The rows are grouped in 4 different ways at once. Each group adds its own fixed numbers to the row, and there is some noise. The rows also spread widely along 14 directions, which tell nothing about the answers.
In the rows, zero is written as 128.
Known rows, each followed by its group in each grouping:
[ 68 165 147 152 141 121 125  93 104 159 129  66 128 123 117  77  71  89
 121 138 136 142] -> Topu mome q350 q95
[161 148 167 123 118  99 153 138 111 129 104  84  92 133 116 103 127  58
 134 123  73 136] -> Regi bupoz q68 q962
[180 134 159 203 147  96 167 128 128 137 129 152 151 165 134 123 151 130
 118  55 100 159] -> Topu bupoz q68 q721
[113 127  83 111 143 117 123 103 156 129 137 148  89 108 172 166 112 108
 179 186 182 138] -> Regi mur q851 q948
[173 147 182 145  59  87 164 116 136 141  64 141 111 141 148  96 126  86
 179 162 154 107] -> bunu mur q851 q721
[148 132  96 184 102 140 151  99  98  91 140 150 167 196 198 141 150  93
 148 115 148 171] -> bunu mome q350 q962
[112 102  93 117  97 114 158 106 125  87 131 140 103 100 213 137 163  77
 176 116 144 142] -> Regi Dolok q486 q95
[140 178 112  90  59 104 170 115 112  98 100 146 144 120 150 114 109 110
 164 104 132 113] -> Regi Dolok q486 q354
[119 146  80 117 161 118 153  77 117 105 173 122 134  93 133 119  99 140
 151  62 126 156] -> Topu mome q68 q354
[122 140 146 144 104 114 115 117 150 128 141 135 125 119 131 121  75 124
 162 119 126 148] -> Topu mome q851 q948
[ 92 121 146 118  70 167 106 112 144 114 102 100 151 139 146 142 105 115
 126 128 142 146] -> Regi bupoz q486 q985
[131 198 102  86 121 138  72 138 129 121 123 164 113 116 143 203 117 125
 103 121 134 138] -> Topu mur q851 q985
[ 74 143 137 124  95 136  88  90 141 125 114 102 111  97 144 136 137 148
 117  94 146 150] -> Topu Dolok q350 q985
[112 120 109 152 218 116 119 197 201 144 166 121  87 169 150 188 150 140
  58  78  62 155] -> Regi Dolok q68 q948
[183 141 121 110 119 144 143 134 150 112  98 206 174 168 111 172 118 142
 124 112 142 125] -> Regi mome q486 q354
[127 147 143  97  62 107 148 169 169 122 106 124 144 132 150 131 115 128
 134 102 114 100] -> Regi mome q851 q721
[ 77 114 112 219 149 143 125  93 105 126 169 101 132 158 158  80 153 122
 119 111 125 174] -> Regi mome q851 q95
[131 143 103 157 161 119 140 155 165 105 162 145 121 183 191 171  74  90
 132 107 104 160] -> Topu Dolok q68 q985
[143 167 105 124 149  91 156  97  88 130 118 166  96  90 161 126 144  79
 149 150 158 126] -> bunu mur q350 q354
[ 74 140 131 132 125 123 161  89 132 148  86 103 142 125 178 125 198 128
 107 131 203 125] -> Topu mome q68 q948
[ 76 100 162 175  95  82 106 153 184 163 136 126  66  96 227 170 158  94
 151 154 162 136] -> Regi bupoz q486 q95
[ 69 139  93 118 130  91 134 148 163 166 199 161 166  76 169 136 164 189
 159 111 146 146] -> Topu Dolok q851 q95
[126 135 130 122 142 108 139 118 148 144 140 133 134 102 159 166 122 113
 141 120 146 144] -> Regi bupoz q851 q985
[128 166 121 135  93 117  98 130  98 126 144 158 122 128 126 119 145 127
 147 130 110 155] -> Topu Dolok q350 q95
[104 144 122 133 145 117 180 110 107 134  66 134 106 118 165  90 178 102
 112 154 170  98] -> bunu bupoz q68 q95
[108 118 101 101  70 155 112 117 130 101 136 120 122 123 166 141 101 101
 174 152 134 149] -> bunu bupoz q68 q95
[ 66  81  51 156 184 123 132  74 162 133 165 121  71 109 207 153 182 141
 158 153 197 158] -> Regi mur q68 q95
[108 140  81 165 177 110  97 131 156 130 229  75  86 162 177 180  60  93
 154 117  99 196] -> Regi mome q486 q962
[121 105 180 127  91 143 140  89 168 145  95 129 177 117 129 116  91 134
 151 131 175 142] -> bunu mur q68 q985
[119 103 180 171  91 138 123 117 140 126  71 133 123 140 141 118 140  92
 118 117 126 133] -> Topu bupoz q350 q95
[140 140 150  77 124 106 131 117 128 134  95 108  88  83 148 164 186  79
 123 107 132 131] -> Topu Dolok q68 q721
[181 139 104 129  89  88 137  74 146 133 158 149 115 151 170 178 103 119
 234 152 177 172] -> bunu Dolok q486 q95
[166 166 155 107 130 115 158 117 129 178 101 131 175 171 128 160 136  89
 150 192 170 141] -> bunu Dolok q851 q948
[ 85 121 178 156 154 103 148 117 107 124 115  96  91  71 165  75 130  39
 108 122 114 126] -> Regi mome q851 q985
[ 97  91 129 124  95 161  80  97 158 124 155 103 110 119 128 140 139 145
 157 128 132 174] -> Topu mome q68 q354
[102 111 172 152  95 132 101 153 174 155  87 155 112 134 127 107 167 169
 111 155 150 114] -> bunu mome q486 q95

New rows, each followed by its group in each grouping:
[100 146 119 146 125 143 124  95  90 107 105 132  97 113 132  65 111 102
 136 156 143 122] -> bunu mome q851 q95
[ 96 127 131 128 113 121  95 113 116 130 134 168  96  70 152 111 172 134
 152 182 173 131] -> Regi mome q851 q985
[134 162  89 119 120 121 145 121 147 126 136 135 153 167 126 125  75 156
 163 135 134 141] -> bunu Dolok q350 q962
[110  88 100 125 138 145 161 115 162 107 124 122 126 153 149 109 106 111
 151 139 140 129] -> Regi mome q68 q95
[ 97 141 148 162 130 120 134  99 102 159 144  74 136 136 150 113 182 103
 106 108 138 164] -> Regi mome q68 q95
[129 169 108 143 173  95 141 136 155 131 138 114  82 150 148 142  73 112
 129 106 113 134] -> Topu Dolok q68 q721
[ 95 152 159 139  94 124 145  97 123 134  91 107 137  89 144 117  98  94
 125 103 147 118] -> Regi bupoz q851 q354
[122 110 186 194  98 144 120 102 101 115  69 133 109 118 162 117 179  78
  93 102 147 135] -> Regi bupoz q68 q721
[ 81 149 116 152 159 157 125 138 128 146 144 124 175 179 148 123 144 125
  97 160 144 152] -> Topu mome q851 q985
[137 148 134 146 146 123 168 114 142 127 106 139 152 162 153 134  95 106
 123 114 146 139] -> bunu Dolok q68 q948
[146 155 211 130 100 123 110  83 112 151  42 155 102  93 107 123 114  74
 135 158 181 116] -> Topu Dolok q68 q95
[ 79  82 102 170 165 108 156  90 144 136 149 131 111 107 181 105 151 126
 169 165 174 149] -> Regi bupoz q350 q985
[171 161 110 150 107 137 151  98 130  91 119 130 128 195 166 163  53  74
 154 104 124 155] -> bunu Dolok q68 q354
[100 141 151 180 159 120 157  89 126 145  82 149 151 133 110  74 134 163
  97 105 166 121] -> Topu mome q350 q948
[141 116 196 184  88 102 145 156 160 169 128 172 174 137 154 121 150 121
 141 121 129 147] -> bunu mur q486 q354
[106 153 118 121  76 107 127 168 123 134 113 151  94 128 176 116 211 141
 135 177 137 117] -> bunu bupoz q68 q948
[122  98 133 117 146 110 139 123 158 162 117 133 101 115 148 127 188 117
 147 176 153 136] -> bunu mur q486 q95
[100  89 157 117 130  96 179 101 164 146 144  54 145 101 119  88  87  91
 159  77  87 154] -> Regi Dolok q350 q95
[111 141 107 164 131 101 188 126 172 138 102  73 106 223 133  77 113 136
 137 140 106 120] -> Regi Dolok q350 q354
[131 151 134 139 127  85 169  91 129 151 129 109 127 131 167 129 125  93
 177 151 174 145] -> Regi Dolok q68 q962
[114 128 158 107  70 140 109 137 159 126  62 135 112 124 113 125 135 141
 119 136 139 105] -> Regi Dolok q350 q721
[112 172 122 113 168 112 169  94  97 159 104 121 128 120  73  39  68 106
 164 203 149 108] -> Regi Dolok q851 q95
[ 84 171 125  77 119 155 133 102  95 115 106  49 113 106 105  86  76  79
 111 118  97 131] -> bunu Dolok q68 q354
[107 151 133 134  85 125 153 139 125 137 101  96 149 161 178 131 160 102
 122 139 148 129] -> bunu bupoz q486 q721
[128 151 102 141  95 132 152 129 101 113 106  96 118 193 168 112 177  82
 143 166 123 137] -> Topu bupoz q851 q721
[153 142 141 167 153 122 165 123 149 125  95 168 151 158 103  99  66 125
 123 106 119 125] -> Regi mur q851 q948
[109 130 143 134 107 132 156  83 112 140  98  69 130 137 143  91 129  92
 155 160 155 143] -> bunu bupoz q68 q962
[ 98 118 212 209 146 114 130  89 105 172 101  85 106  99  99  33 146  94
 105 115 107 148] -> bunu mur q851 q95
[ 78 120 159 122 103 134 111 122 143 164 140 127 164  77 145 135 129 130
 144 147 177 145] -> Regi Dolok q68 q721
[ 85  97 140 120 146 118 166 148 110 115 135  91  93  80 137  47 112  47
 142 142  72 125] -> Regi bupoz q68 q95
[164 187 157 170  89  95 100 114  80 147 121 188 125 135 175 172 148  67
 164 183 182 156] -> Regi Dolok q350 q962
[128 100 130  95 104 120 127 117 170 114  94 138  72 106 166 158 172 109
 149 123 142 127] -> Topu Dolok q68 q95
[110 136 146 127  99  85 157 133 152 128  95 180 107  80 201 136 124  95
 154 132 178  98] -> Regi Dolok q68 q95
[ 90  98 144 178 126 117 123 120 111 117 137 120  82  85 166  87 208 103
 103  72  95 154] -> Regi mur q68 q95
[ 76 116 128 174 151 137 127 129 169 143 133 138 136 145 169 133  63 104
 135 160 165 143] -> Regi mur q486 q948
[ 80 172  70 147 153 128 135 125  93 110 135 140 105 143 150  72 118 139
 116 146 136 124] -> bunu mome q486 q95
[157 122 188 172 110 110 109 105 141 162 120 154 109 108 116 121 135 114
 155 141 137 149] -> bunu mur q851 q354
[107 106 143 106 121 126 107 114 173 133  81 108  65 107 156 164 147  96
 130 166 166 116] -> Regi mome q350 q962
[115 163  91  54  90 161 142 138 127  76  80 175 143 125 165 151  72  84
 147 159 156 103] -> Topu Dolok q68 q948
[153 151 103 126 163  93 105 123 131 124 130 171  31  96 126 125 115 125
 154 164 128 119] -> bunu mome q851 q95
[109 148 111 148 123 101 164  81 136 148 124 145 136 128 158 108 142 155
 172 152 205 127] -> Topu mome q68 q354
[149 191 130 122 110 112 128 139 135 176 104 157 149 172 144 168 159 130
 131 193 174 130] -> bunu mur q851 q948
[117 114 124 181 191  99 130 156 114 137 186 147  97 117 131  70 152 118
 126 134  66 167] -> bunu mur q350 q985
[101 155 107 141  93 113 120 101 126 154 159 107 137 153 152 131 124 143
 184 172 165 167] -> Topu bupoz q486 q948
[ 80 108 138 203 180  55 174  95 115 168 154  98  64  90 165  38 164  98
 174 155 138 144] -> Topu bupoz q486 q95
[138 150 122 142 117  52 165 140 142 150 160 135  91 116 157  92  84 116
 204 156 121 131] -> bunu bupoz q486 q95
[ 96 106  97 143 172 119 130 102 184 114 127 106  60 105 181 176 148 126
 104  77 141 130] -> Regi mome q851 q354
[ 87 124 184 149  80  89 144 128 152 168  96 117 139  88 122  74 176 168
 127 104 141 113] -> Regi Dolok q350 q721
[ 87 129 128 143 129 131 164 115 110 127 131 114 163 118 151  75 128  97
 143 126 132 138] -> Topu Dolok q851 q721
[141 106 169 145 124  99 138  85 134 151 110 101 102 115 129 123 144  81
 150 128 140 148] -> Regi mome q350 q95
[127 130 116 124 149 124 170  60 122 130 100  86 121 155 150 129 173 105
 134 133 168 149] -> Regi Dolok q68 q985
[148 149 145 198 135 104 159 116 146 145 104  93 122 208 158 144 175 116
 102  85 123 148] -> Regi Dolok q851 q721
[138 142 102 118  52  89 122 123 167 122 142 106  81 172 122 102 121 172
 203 134  92 145] -> Topu Dolok q350 q95
[132 159 118 174 164 123 167 115 132 119 103 173 142 159 162 134  69  87
 121 134 168 113] -> Regi mome q851 q354
[ 80 154  93 170 129  94 137 105 131 131 163 128 112 106 188 101  92 139
 170 130 165 148] -> bunu mur q486 q962
[108 176 113 116 143 136 120 102 106 143 125 119 143 147 135 145 118 108
 121 162 165 150] -> Regi Dolok q486 q985
[171 154 212 140  35 127  94  86 123 150  91 125 164 133 110 165 165 134
 118  69 152 159] -> Regi mome q68 q95
[137 169 152 170 124 111 121 144 151 176 135  64 140 213 109 146 103 123
 114 120  95 164] -> Topu bupoz q350 q721
[131  92 142 107 147 126 127  80 145 129  93 203 119  39 116 129 122 127
 165 145 183 125] -> Topu mur q350 q948
[164 129 115 166  65 123 141  48 106 112 100 110 122 185 126  96 163 134
 190 143 155 162] -> Regi mur q350 q962
[122 133 153 168 151 104 149 111  97 151 127 121 137 113 139  99 176  90
 114 103 121 154] -> Topu mur q350 q721
[109 145  97 120 179  79 167  91 104 155 129 148  99  85 156 111 202 116
 150 153 173 129] -> Topu Dolok q350 q95
[113 159 143 127 126 111 159 139  91 121  60 169 106 107 162  89 177  73
 116 175 161  92] -> Regi Dolok q486 q962
[133 156  76  60 117 147 122  80 108  85 118 115 105 123 162 166  97  82
 158 158 168 143] -> bunu mome q486 q985
[119 148 116 144 132 166 126 110  99 113 121 142 149 146 100  82  76 116
 129 139 117 146] -> bunu mur q486 q354
[167 169 107 131 134 109 120 135 126 121 138 176 121 139 145 169 114 130
 139 113 132 144] -> bunu Dolok q486 q721
[151 221 149  98 133  82 158 119 113 164 126  95 158 151  92 116  49 106
 134 135 130 132] -> Regi mome q486 q985
[ 96 138 125 147 145 106 132 142 143 138 137 162 118 117 150 108 133 144
 131 140 147 129] -> Topu mome q486 q948
[ 68 138 123 199 138  95 184  99 119 124  96 126 104 131 183  39 117 104
 138 128 157 113] -> Topu mur q486 q95
[176 163 170  80 111 143 130  40  91 117  42 130 134  92  58 112 126 138
 110  88 164 127] -> bunu mome q486 q985
[137 110  88 118 113  94 133 140 176 125 161 151  94 117 205 188 128 125
 193 148 158 143] -> bunu bupoz q486 q721
[104 160 113 124 139 154 123  83  90 150 126 105 171 134 125 141 121 114
 131 149 176 160] -> Topu bupoz q486 q721
[113 108 139 139  60 114 141 108 136 121 109 131 111 119 153  62 205 158
 167 144 133 134] -> bunu mur q851 q985
[131 191  78 149 158  91 137  76  88 122 142 134  73 119 147  98 101 131
 175 151 164 144] -> bunu Dolok q68 q962
[106 124 142 168  36 151 118 123 146 124 105 108 134 202 206 160 195 103
 131 154 168 146] -> Regi mome q68 q354
[ 98  95 130 213 154  96 159 125 158 150 189 124 126 148 192 113 156 103
 167 122 117 175] -> Topu Dolok q851 q354
[189 122 195 100 101 115 113 136 144 139  75 136  93 125 142 193 149  34
 132 157 146 127] -> Regi mome q486 q721
[ 99 136 112 145 161 128 154  95 140 149 116 104 155 142 141 133 123 128
 127 123 162 144] -> Topu bupoz q350 q962
[ 94 159  77 106 136 121 134 153 141 126 161  60 111 166 165 143 141 108
 119 121  84 155] -> bunu Dolok q350 q962
[113 149 140 163 126 107 147 123 120 128 143 153 150 123 152 101 154 146
 123  86 124 152] -> Topu Dolok q68 q985
[123 112 143 212 171 103 186 135 123 133 126 122 124 179 190  97 147  65
 119 135 113 149] -> bunu bupoz q350 q985
[128  96 147 146 105 139 106 128 147 108  97 132  73 134 146 137 126  87
 136 134 110 136] -> Regi bupoz q486 q95
[175 131 159 187  98  99 115 131 134 105 106 163  50 156 118  87 125 134
 153 134  93 135] -> Regi bupoz q68 q985
[148 137 145 140 137 103 140 133 112 154 131 121 108 126 112  97 133  88
 163 182 117 136] -> Regi bupoz q851 q721
[138 172 113 134  97 111 105 137  97 117 126 151  87 119 152 134 138 101
 153 154 126 134] -> Topu bupoz q851 q721
[ 92  90 171 136  55 141 117  90 152 114  83 114 107  90 172 118 154 119
 138 104 166 129] -> bunu mome q68 q95
[105 131 151 106  89 123 124  91 118 166 124  79 149 124 130 124 209 126
 137 135 155 159] -> Topu mome q486 q95
[127 123 151 149 133 122 110 129 147 153 118 148 121 104 106 135 176 161
 103  92 113 137] -> Regi bupoz q851 q95
[ 99 137 151 149  99  85 133 150 148 149 148 121  99  98 143  90 144 126
 146 130 108 122] -> Regi mome q851 q354
[107 153 132 174 149 110 139  96 115 112 141  87  95 142 135  74  74  92
 139 101  91 157] -> Topu Dolok q851 q985
[108 132 123 146 139 151 176 121 105 106 118 131 173 153 177 120 114  46
 118 124 131 139] -> Regi Dolok q68 q354
[169 143 126 134 147  85 157 205 177 148 116 176 105 183 156 149 159 127
 127 156 109 113] -> bunu Dolok q486 q721
[122 174  94 132 134 104 146 159 104 145 193 166 183 130 183 163 163 114
 129 110 116 164] -> bunu Dolok q350 q354
[103 134  97  73 125 110 142 132 146 167 178 126 174 104 167 189 202 127
 155 138 151 164] -> Topu Dolok q350 q354
[121 134 123 188 156 143 110  89  91  97 144 120 108 112 155 130 106  81
 100  59 111 172] -> Regi mur q68 q721
[ 76 153 170 151 160 117 104 125 115 169 145 116 142  81 134 136 130 107
  83 107 144 154] -> Regi mome q486 q948
[113 143  84 111 119 178  99  55  74 124 147  83 152 155 124 142 137  97
 145 162 160 187] -> bunu mome q350 q95
